The groups are shells around one centre, one inside the other: the same stretched ball of 5 dimensions in 7 sizes.
Some rows, each with its group after it:
[-0.93  1.62  5.57 -1.94  2.14  0.60  0.64  0.00 -1.76 -0.89 -3.48 -0.79
 -1.36  0.68  2.38 -1.60  0.29 -1.39  2.27]
Z211
[-0.17  2.82  2.40  2.27  0.10 -1.01  1.05  2.17  2.97 -2.15 -0.27 -0.88
 -1.06 -0.27 -1.71 -0.70 -1.73 -0.18  2.59]
Z211
[-0.29  1.57  3.21 -1.14  1.73 -1.61  0.78  1.68 -1.93  0.45 -1.95  0.67
 -2.36 -1.05  2.69 -0.84  0.51 -1.20  0.83]
Z264
[ 0.39  0.66  4.16 -2.28  2.14 -1.29  0.99  0.84 -1.83  0.65 -2.33  1.52
 -1.78 -0.64  3.12 -0.67  1.04 -2.07 -0.31]
Z579
[-0.26  3.36  0.36  2.56 -0.39 -3.67  0.96  4.07  0.80 -0.76  0.60 -0.44
 -2.73 -2.28 -0.92  0.15 -1.25  0.32  2.23]
Z211
[ 0.64  1.06  3.85 -1.04  1.25 -2.58  2.01  0.60  0.41 -0.26 -1.60  0.69
 -1.00 -0.09  0.92 -0.49  0.37 -2.26 -0.69]
Z264
[ 0.18  2.39  1.28  0.98  0.42 -2.79  0.64  3.49 -0.27 -0.08 -0.08  0.71
 -2.66 -2.24  0.61  0.19 -0.46 -0.32  1.44]
Z979
[-0.89  1.69  5.28 -2.16  1.96 -0.61  0.92  0.24 -2.51 -0.49 -3.40 -0.81
 -1.70  0.27  2.53 -1.27  0.60 -1.54  1.84]
Z649
[ 0.84  1.36  2.66  0.18  0.86 -2.40  1.60  1.63  1.41 -0.39 -0.59  1.11
 -1.23 -0.73  0.29 -0.25 -0.21 -1.61 -0.29]
Z359
[ 0.00  2.12  2.95  0.63  0.55 -3.02  2.14  1.19  1.43 -0.99 -1.02 -0.57
 -1.13 -0.05 -0.45 -0.74 -0.52 -1.42  0.44]
Z211
[-0.70  1.98  3.73 -0.71  1.35 -2.71  2.00  0.60 -0.80 -0.30 -2.25 -0.85
 -1.61  0.17  1.37 -1.34  0.22 -1.61  0.51]
Z852
[-0.32  0.90  6.60 -3.72  2.29 -0.27  0.90 -0.50 -3.25 -0.36 -4.06 -0.20
 -1.32  0.48  3.09 -0.81  1.27 -2.36  1.21]
Z852
[-0.35  1.41  4.21 -2.56  1.77 -2.78  1.23  1.09 -3.70  0.74 -2.80  0.22
 -2.47 -0.96  3.20 -0.46  1.30 -1.89  0.40]
Z649
[ 0.13  2.05  2.18  1.30  0.83 -1.12  0.95  2.16  1.86 -0.91 -0.44  0.46
 -1.48 -0.70  0.02 -0.81 -0.96 -0.60  1.31]
Z649
[-0.25  2.50  1.28  0.83  0.56 -3.82  1.35  2.97 -0.66  0.25 -0.46  0.14
 -2.72 -1.82  0.91 -0.34 -0.20 -0.60  0.79]
Z264
[-0.82  1.57  5.32 -1.61  2.15  0.76  0.65  0.07 -1.16 -0.91 -3.22 -0.56
 -1.25  0.70  2.23 -1.68  0.13 -1.34  2.09]
Z649
[ 0.47  1.37  3.91 -1.29  1.12 -2.03  1.13  1.38 -0.94 -0.32 -1.71  0.60
 -1.61 -0.83  1.26  0.03  0.40 -1.71  0.62]
Z264
[ 1.02  1.09  3.37 -1.93  0.77 -4.87  2.07  1.58 -1.89  0.63 -1.38  1.08
 -1.97 -1.53  1.43  0.84  1.19 -2.50 -1.20]
Z579
[ 0.18  2.16  1.90  1.08  0.40 -3.85  2.19  1.90  1.41 -0.46 -0.38 -0.05
 -1.57 -0.73 -0.32 -0.53 -0.49 -1.27 -0.06]
Z211
[ 0.29  2.28  3.64 -0.03  0.06 -2.90  1.50  1.72  0.25 -1.44 -1.16 -0.74
 -1.34 -0.72 -0.84  0.43 -0.39 -1.31  1.61]
Z579
[ 1.22  1.47  2.28 -0.71  0.12 -5.83  2.36  2.27 -0.68  0.45 -0.41  1.04
 -1.99 -1.90  0.30  1.12  0.70 -2.21 -1.36]
Z852
[-0.11  1.30  3.15 -1.52  1.92 -1.81  0.79  1.70 -2.33  0.86 -1.98  1.13
 -2.49 -1.23  3.19 -0.76  0.81 -1.40  0.32]
Z979
[-0.29  0.96  5.83 -2.59  2.26 -0.07  1.14 -0.46 -1.55 -0.51 -3.45 -0.05
 -1.01  0.77  2.53 -1.32  0.74 -2.16  0.86]
Z264
[-0.10  1.01  5.03 -3.11  2.00 -1.91  1.12  0.54 -3.46  0.49 -3.15  0.44
 -2.01 -0.54  3.26 -0.47  1.39 -2.20  0.35]
Z649
[ 0.10  1.18  4.83 -2.24  1.71 -0.89  0.70  0.87 -2.08 -0.21 -2.62  0.51
 -1.69 -0.52  2.32 -0.35  0.73 -1.76  1.11]
Z359
[ 0.33  0.43  5.44 -2.74  2.37 -0.30  1.19 -0.29 -1.22 -0.02 -3.02  1.03
 -0.97  0.43  2.80 -1.05  0.97 -2.47 -0.14]
Z979
[-0.47  2.46  2.03 -0.59  0.67 -4.75  1.43  2.77 -2.99  0.73 -1.30 -0.21
 -3.22 -2.09  1.84  0.06  0.61 -1.00  0.77]
Z852
[ 0.62  0.51  4.82 -2.57  1.96 -1.54  1.39  0.28 -1.41  0.25 -2.51  1.25
 -1.27 -0.20  2.52 -0.47  1.08 -2.51 -0.57]
Z359
[ 0.12  0.25  5.24 -3.54  2.73 -1.55  1.56 -0.37 -2.82  1.02 -3.41  1.22
 -1.56  0.13  4.08 -1.19  1.71 -2.83 -1.10]
Z579
[-0.10  1.48  3.01 -1.30  1.48 -3.57  1.79  1.37 -1.90  0.80 -1.83  0.52
 -2.26 -0.96  2.40 -0.68  0.85 -1.81 -0.49]
Z264
[-0.52  2.10  3.45 -1.37  1.23 -2.32  0.64  2.10 -3.11  0.16 -2.13 -0.15
 -2.75 -1.47  2.30 -0.20  0.58 -0.98  1.78]
Z979
[-0.47  1.88  3.47  0.28  1.47 -0.66  1.31  0.83  1.07 -0.92 -1.71 -0.30
 -1.16  0.38  0.83 -1.65 -0.55 -1.08  1.21]
Z359
[-0.53  2.00  4.69 -1.49  1.22 -1.43  0.95  0.97 -1.95 -0.81 -2.63 -0.84
 -1.76 -0.30  1.42 -0.51  0.28 -1.34  2.05]
Z649
[-0.80  1.90  3.98 -2.26  1.56 -3.33  1.36  1.27 -4.09  0.67 -2.86 -0.51
 -2.76 -1.02  3.03 -0.57  1.19 -1.61  0.85]
Z852
[ 0.30  1.97  2.30  1.58  0.74 -1.16  1.34  1.75  2.92 -1.22 -0.32  0.36
 -0.98 -0.23 -0.58 -0.96 -1.15 -0.83  0.92]
Z579
[-0.25  1.40  3.90 -0.99  1.68 -2.14  1.98  0.29 -0.24 -0.13 -2.20 -0.03
 -1.27  0.34  1.66 -1.41  0.35 -1.94 -0.19]
Z979
[-0.75  3.61  0.61  2.94 -0.31 -3.52  1.40  3.41  1.49 -1.15  0.29 -1.28
 -2.37 -1.43 -1.27 -0.58 -1.53  0.33  2.36]
Z852
[-0.37  0.56  6.03 -3.94  2.75 -1.14  1.40 -0.70 -3.61  0.62 -4.08  0.34
 -1.57  0.45  4.11 -1.31  1.73 -2.71 -0.17]
Z359
[-0.63  2.41  4.31 -0.72  0.69 -2.58  1.63  0.94 -1.05 -1.17 -2.26 -1.56
 -1.56 -0.06  0.31 -0.51 -0.04 -1.35  1.85]
Z579
[-1.01  2.88  1.96  1.14  0.84 -2.11  1.00  2.43 -0.26 -0.53 -1.07 -0.83
 -2.42 -0.95  0.79 -1.19 -0.70 -0.15  2.16]
Z359
[ 0.03  2.35  1.05  1.92  0.64 -1.87  0.89  2.98  1.66 -0.46  0.13  0.65
 -2.05 -1.38  0.14 -0.72 -1.03 -0.21  1.23]
Z979
[ 0.65  1.31  4.34 -1.74  0.82 -3.37  1.87  0.91 -1.08 -0.38 -1.89  0.22
 -1.35 -0.60  0.78  0.38  0.70 -2.31 -0.09]
Z211

New rows. What belongs after each?
[ 0.62  1.69  3.15  0.16  0.44 -3.54  2.36  1.09  1.52 -0.87 -0.87 -0.01
 -0.91 -0.21 -0.60 -0.19 -0.24 -1.93 -0.33]
Z211
[-0.31  3.00  0.72  2.06  0.10 -3.12  0.93  3.62  0.55 -0.48  0.20 -0.14
 -2.65 -1.97 -0.18 -0.24 -1.01  0.10  1.90]
Z264
[-0.37  1.14  5.07 -2.70  2.22 -0.61  0.67  0.52 -2.97  0.17 -3.22  0.33
 -1.91 -0.27  3.30 -0.93  1.01 -1.79  1.10]
Z649
[-0.06  2.98  0.69  1.85 -0.18 -4.09  1.21  3.72  0.29 -0.37  0.33 -0.12
 -2.70 -2.22 -0.42  0.24 -0.80 -0.15  1.50]
Z264
[ 0.40  1.23  3.95 -0.61  1.25 -2.15  2.12  0.31  1.12 -0.66 -1.66  0.25
 -0.71  0.40  0.54 -0.90  0.05 -2.13 -0.41]
Z359
[ 0.26  1.74  2.92  0.42  1.09 -0.62  0.70  1.86  1.09 -0.83 -0.93  0.68
 -1.43 -0.66  0.56 -0.63 -0.60 -0.86  1.36]
Z211
[ 1.26  1.34  2.54  0.05  0.40 -3.46  1.80  1.97  1.21 -0.36 -0.26  1.24
 -1.30 -1.20 -0.19  0.52 -0.05 -1.82 -0.60]
Z852
[-0.98  3.54  1.41  2.86  0.06 -1.65  0.91  2.91  1.94 -1.72 -0.19 -1.47
 -1.96 -0.78 -1.20 -1.07 -1.82  0.51  3.22]
Z579
[-0.60  2.41  4.39 -0.20  0.71 -1.78  1.62  0.69  0.16 -1.65 -2.13 -1.63
 -1.09  0.41 -0.21 -0.83 -0.47 -1.25  2.03]
Z579
[-1.15  3.00  2.40  0.68  0.82 -1.85  0.63  2.54 -1.21 -0.62 -1.42 -1.08
 -2.64 -1.15  1.01 -0.91 -0.57 -0.03  2.84]
Z359
[ 0.70  1.42  1.88 -0.18  0.85 -4.35  2.04  2.08 -0.09  0.67 -0.53  1.26
 -2.03 -1.45  1.16 -0.08  0.41 -1.79 -1.22]
Z359
[-0.49  2.50  3.64  0.53  0.89  0.62 -0.05  2.02  0.36 -1.74 -1.49 -0.60
 -1.59 -0.52  0.21 -0.67 -1.02 -0.12  3.61]
Z852
[ 0.22  1.70  4.78 -0.91  0.80 -1.59  1.48  0.61  0.23 -1.46 -2.01 -0.57
 -0.83  0.17 -0.06 -0.21 -0.12 -1.76  1.32]
Z359
[-0.33  2.27  3.19 -0.78  0.78 -2.80  0.91  2.21 -2.17 -0.22 -1.68 -0.34
 -2.49 -1.43  1.34  0.03  0.25 -0.97  1.72]
Z649
[ 0.26  3.02 -0.22  2.96 -0.55 -4.84  1.78  3.87  2.09 -0.51  1.20  0.07
 -2.35 -2.13 -1.44  0.18 -1.23 -0.18  0.70]
Z979
[ 0.38  2.64  1.51  1.04 -0.44 -5.49  2.13  2.91  0.26 -0.46  0.03 -0.35
 -2.17 -1.81 -0.95  0.70 -0.35 -1.10  0.41]
Z211
[ 0.15  1.75  3.60 -0.14  1.11 -0.43  0.60  1.61  0.43 -1.01 -1.40  0.35
 -1.39 -0.53  0.67 -0.51 -0.43 -0.97  1.75]
Z649
[ 0.61  1.89  3.36 -0.68  0.27 -3.37  1.34  2.08 -0.78 -0.64 -1.09  0.14
 -1.79 -1.38  0.10  0.79  0.15 -1.51  0.92]
Z852
[ 0.33  0.42  4.80 -3.74  2.22 -3.50  1.98  0.12 -3.70  1.41 -3.13  1.13
 -1.99 -0.56  3.87 -0.44  2.07 -3.04 -1.63]
Z979
[-0.54  3.25  0.69  3.04  0.08 -1.97  0.87  3.36  2.22 -1.23  0.38 -0.58
 -2.12 -1.29 -0.98 -0.85 -1.73  0.47  2.51]
Z359
[-0.88  2.95  3.09  0.67  0.59 -1.13  0.48  2.29 -0.49 -1.38 -1.46 -1.26
 -2.11 -0.82  0.19 -0.61 -0.84 -0.09  3.36]
Z211
[ 0.62  2.10  1.79  1.88  0.18 -2.59  1.76  2.14  3.13 -1.18  0.23  0.35
 -1.06 -0.65 -1.29 -0.36 -1.15 -0.97  0.45]
Z979
[ 0.45  2.65  1.02  1.01 -0.50 -6.17  2.16  3.31 -0.21 -0.04  0.26 -0.08
 -2.53 -2.27 -0.67  0.90 -0.16 -1.08  0.08]
Z979
[-0.43  0.64  6.00 -3.08  2.81  0.28  1.15 -0.85 -2.00 -0.04 -3.85  0.26
 -1.07  0.99  3.49 -1.80  1.05 -2.35  0.41]
Z979
[-0.81  1.69  5.31 -1.98  2.04  0.79  0.11  0.65 -2.34 -0.76 -3.26 -0.44
 -1.75  0.02  2.57 -1.15  0.32 -1.09  2.73]
Z579
[-0.44  2.73  1.12  1.81  0.44 -3.42  1.68  2.62  1.04 -0.37 -0.21 -0.37
 -2.18 -1.11 -0.02 -0.91 -0.84 -0.45  0.92]
Z579
[ 0.45  1.41  2.29 -1.28  0.92 -5.94  2.58  1.74 -1.97  1.29 -1.20  0.82
 -2.44 -1.56  1.91  0.09  1.19 -2.31 -1.83]
Z852
[-0.04  2.30  1.77 -0.21  0.50 -4.61  1.40  2.96 -2.05  0.57 -0.81  0.25
 -2.97 -2.20  1.34  0.31  0.39 -1.01  0.53]
Z211
[-0.69  1.53  4.03 -2.06  1.98 -2.41  1.41  0.79 -2.99  0.64 -2.84 -0.06
 -2.30 -0.46  3.18 -1.15  1.04 -1.74  0.37]
Z211
[ 0.41  1.90  3.28 -0.38  0.52 -2.58  1.18  1.96 -0.34 -0.71 -1.13  0.16
 -1.71 -1.12  0.27  0.30 -0.06 -1.31  1.12]
Z264
[-0.12  2.30  3.61  1.33  0.67  0.31  0.87  1.24  2.82 -2.30 -1.05 -0.71
 -0.57  0.43 -1.12 -1.03 -1.48 -0.59  2.58]
Z579
[-0.18  3.20  1.52  2.60 -0.49 -3.41  1.80  2.64  2.55 -1.75  0.20 -1.25
 -1.49 -0.81 -2.16 -0.27 -1.56 -0.30  1.89]
Z979
[ 0.24  1.94  3.46 -0.22  0.41 -3.93  2.40  1.02  0.48 -0.83 -1.31 -0.60
 -1.17 -0.22 -0.35 -0.17 -0.03 -1.91  0.05]
Z211
[ 0.62  1.93  2.74 -0.45  0.22 -4.17  1.61  2.32 -0.82 -0.24 -0.81  0.30
 -2.03 -1.64  0.22  0.77  0.24 -1.53  0.38]
Z211
[-0.02  1.19  5.37 -1.99  1.61 -1.50  1.79 -0.30 -0.71 -0.75 -2.87 -0.35
 -0.82  0.69  1.38 -0.91  0.54 -2.32  0.38]
Z264
[ 0.19  2.92  0.48  2.39 -0.31 -3.72  1.21  3.77  1.44 -0.69  0.73  0.10
 -2.37 -2.09 -1.01  0.24 -1.14 -0.09  1.45]
Z264
[-0.32  2.09  3.26 -1.26  0.86 -4.11  1.65  1.76 -2.63  0.26 -1.91 -0.42
 -2.50 -1.27  1.64 -0.05  0.72 -1.53  0.63]
Z649
[ 0.66  2.05  2.63  0.48  0.17 -2.67  1.16  2.42  0.75 -0.95 -0.43  0.35
 -1.60 -1.32 -0.51  0.50 -0.49 -1.06  1.16]
Z359
[-0.39  3.05  0.68  2.49  0.12 -2.84  1.11  3.36  1.43 -0.74  0.28 -0.31
 -2.34 -1.56 -0.54 -0.59 -1.28  0.13  1.85]
Z649
[ 0.36  2.35  1.15  1.06 -0.03 -5.48  2.33  2.70  0.49  0.05  0.06  0.11
 -2.19 -1.65 -0.31  0.18 -0.21 -1.24 -0.39]
Z211
[-0.45  2.55  2.97  1.32  0.80  0.28  0.32  2.05  1.51 -1.73 -1.01 -0.52
 -1.42 -0.36 -0.23 -0.99 -1.32 -0.08  3.09]
Z649
[ 0.12  1.97  2.12  0.85  0.73 -3.25  2.06  1.66  1.34 -0.36 -0.62  0.14
 -1.51 -0.53  0.13 -0.82 -0.41 -1.31 -0.10]
Z359
[ 0.63  0.45  4.85 -3.03  1.86 -3.29  2.24 -0.10 -1.98  0.68 -2.69  0.98
 -1.32 -0.11  2.61 -0.39  1.55 -3.09 -1.64]
Z211
[-0.30  2.11  3.92 -1.42  0.75 -3.72  1.66  1.40 -2.37 -0.26 -2.15 -0.81
 -2.13 -0.89  1.16  0.05  0.60 -1.63  1.02]
Z359
[-1.27  2.29  4.99 -1.20  1.67  0.20  0.47  0.70 -1.88 -1.15 -3.13 -1.41
 -1.75  0.26  1.81 -1.41 -0.08 -0.80  3.16]
Z579
[-0.74  1.71  4.55 -0.95  2.06  1.28  0.11  0.84 -0.82 -0.87 -2.65 -0.12
 -1.54  0.16  2.17 -1.58 -0.19 -0.80  2.56]
Z359
[-0.23  0.86  5.55 -2.91  2.23 -1.48  1.69 -0.50 -2.15  0.07 -3.44  0.03
 -1.25  0.57  2.85 -1.21  1.17 -2.53 -0.08]
Z264
